The groups are shells around one centre, one inside the other: the same stretched ball of 2 dimensions in 9 sizes.
Some rows, each with its group after it:
-0.46 -1.43 1.06 0.39 -0.88 -0.36 -0.62 0.38 1.60 0.67 -0.63 -0.20 -1.14
 1.49 -2.44 0.38 0.59 -> q509
-0.02 -1.33 0.79 0.41 -0.90 -0.03 -0.76 0.38 1.57 0.98 -0.52 -0.24 -0.99
 1.40 -1.46 0.32 0.18 -> q29
-1.10 -1.59 1.51 0.35 -0.77 -0.88 -0.40 0.43 1.52 0.15 -0.83 -0.16 -1.40
 1.52 -3.82 0.42 1.18 -> q433
1.71 -1.24 0.45 0.65 -0.31 0.73 -1.06 0.80 0.32 1.77 -0.41 -0.52 -0.69
 0.36 2.53 -0.36 -1.36 -> q433
1.82 -1.18 0.28 0.64 -0.42 0.88 -1.13 0.74 0.48 1.93 -0.32 -0.51 -0.61
 0.44 2.77 -0.32 -1.47 -> q770
2.20 -1.13 0.13 0.67 -0.36 1.11 -1.22 0.79 0.33 2.16 -0.26 -0.55 -0.51
 0.29 3.62 -0.41 -1.82 -> q99
1.28 -1.36 0.80 0.64 -0.21 0.34 -0.89 0.85 0.20 1.41 -0.56 -0.50 -0.89
 0.35 1.59 -0.36 -0.96 -> q472
0.56 -1.23 0.48 0.46 -0.90 0.37 -0.92 0.40 1.47 1.37 -0.38 -0.29 -0.81
 1.26 -0.18 0.21 -0.35 -> q99
-1.87 -1.78 2.05 0.31 -0.65 -1.51 -0.14 0.47 1.45 -0.46 -1.07 -0.12
 -1.71 1.58 -5.52 0.48 1.91 -> q907
1.87 -1.09 0.07 0.60 -0.61 1.07 -1.21 0.62 0.78 2.09 -0.22 -0.47 -0.51
 0.63 2.82 -0.21 -1.53 -> q472
-0.37 -1.67 1.65 0.51 -0.25 -0.78 -0.43 0.77 0.53 0.30 -0.93 -0.34 -1.41
 0.79 -2.09 -0.05 0.56 -> q770
2.28 -1.14 0.16 0.70 -0.31 1.12 -1.22 0.82 0.21 2.16 -0.27 -0.57 -0.52
 0.21 3.80 -0.48 -1.88 -> q996
0.10 -1.61 1.48 0.55 -0.16 -0.51 -0.54 0.84 0.32 0.56 -0.86 -0.40 -1.29
 0.59 -1.02 -0.18 0.13 -> q509
-1.42 -1.60 1.58 0.31 -0.88 -1.02 -0.34 0.34 1.75 0.00 -0.86 -0.11 -1.46
 1.71 -4.57 0.55 1.47 -> q422
0.96 -1.14 0.26 0.49 -0.90 0.65 -1.04 0.41 1.41 1.65 -0.29 -0.33 -0.67
 1.16 0.72 0.15 -0.71 -> q996
2.50 -1.06 -0.06 0.70 -0.39 1.34 -1.32 0.78 0.33 2.37 -0.18 -0.57 -0.41
 0.26 4.26 -0.45 -2.09 -> q422
1.93 -1.23 0.42 0.68 -0.23 0.81 -1.09 0.86 0.13 1.87 -0.40 -0.56 -0.67
 0.21 3.04 -0.46 -1.56 -> q907
1.48 -1.34 0.71 0.66 -0.19 0.47 -0.95 0.87 0.15 1.53 -0.52 -0.52 -0.83
 0.28 2.03 -0.41 -1.13 -> q29

New rows. What belongs after each?
-1.28 -1.57 1.48 0.32 -0.90 -0.91 -0.40 0.34 1.76 0.11 -0.81 -0.11 -1.40
 1.70 -4.27 0.53 1.34 -> q422
1.81 -1.19 0.31 0.64 -0.40 0.86 -1.12 0.75 0.45 1.91 -0.33 -0.51 -0.62
 0.43 2.73 -0.32 -1.46 -> q770
2.27 -1.03 -0.11 0.65 -0.57 1.31 -1.31 0.66 0.66 2.33 -0.14 -0.52 -0.40
 0.49 3.71 -0.29 -1.89 -> q907
-1.35 -1.63 1.63 0.33 -0.79 -1.05 -0.33 0.40 1.60 -0.01 -0.89 -0.14
 -1.47 1.60 -4.42 0.47 1.42 -> q29
1.92 -1.18 0.30 0.65 -0.36 0.91 -1.14 0.78 0.36 1.95 -0.33 -0.53 -0.61
 0.35 2.99 -0.37 -1.56 -> q472
0.85 -1.46 1.07 0.61 -0.18 0.02 -0.76 0.85 0.22 1.09 -0.67 -0.47 -1.05
 0.42 0.63 -0.31 -0.55 -> q472
-0.56 -1.74 1.84 0.51 -0.17 -0.98 -0.35 0.82 0.43 0.12 -1.02 -0.34 -1.51
 0.74 -2.50 -0.07 0.74 -> q907
1.36 -1.33 0.70 0.63 -0.26 0.44 -0.94 0.82 0.28 1.50 -0.51 -0.49 -0.84
 0.39 1.76 -0.34 -1.03 -> q770
-1.24 -1.62 1.59 0.34 -0.77 -0.98 -0.36 0.42 1.53 0.05 -0.88 -0.15 -1.45
 1.55 -4.15 0.44 1.31 -> q472
2.21 -1.12 0.12 0.68 -0.37 1.13 -1.23 0.79 0.34 2.16 -0.26 -0.55 -0.51
 0.30 3.64 -0.41 -1.82 -> q99
0.13 -1.32 0.76 0.43 -0.85 0.04 -0.78 0.42 1.47 1.06 -0.50 -0.25 -0.97
 1.30 -1.11 0.26 0.05 -> q433
1.87 -1.27 0.52 0.69 -0.17 0.72 -1.05 0.90 0.04 1.78 -0.44 -0.57 -0.71
 0.15 2.91 -0.48 -1.49 -> q422
1.85 -1.11 0.11 0.62 -0.57 1.03 -1.19 0.65 0.72 2.05 -0.24 -0.48 -0.53
 0.59 2.79 -0.22 -1.51 -> q433
-0.88 -1.74 1.87 0.46 -0.30 -1.09 -0.30 0.72 0.70 -0.02 -1.02 -0.28
 -1.55 0.96 -3.24 0.07 1.02 -> q433
-0.63 -1.48 1.21 0.38 -0.82 -0.52 -0.56 0.42 1.52 0.50 -0.70 -0.20 -1.23
 1.45 -2.79 0.36 0.75 -> q770
1.36 -1.34 0.72 0.63 -0.24 0.42 -0.93 0.83 0.25 1.48 -0.52 -0.50 -0.85
 0.36 1.75 -0.35 -1.03 -> q433
-0.26 -1.69 1.70 0.53 -0.14 -0.79 -0.43 0.85 0.33 0.31 -0.95 -0.38 -1.42
 0.64 -1.81 -0.14 0.46 -> q907
0.11 -1.59 1.43 0.55 -0.21 -0.48 -0.56 0.81 0.40 0.60 -0.83 -0.39 -1.27
 0.63 -1.02 -0.15 0.12 -> q770
1.55 -1.33 0.67 0.66 -0.19 0.50 -0.96 0.88 0.12 1.57 -0.51 -0.54 -0.81
 0.25 2.19 -0.42 -1.19 -> q99
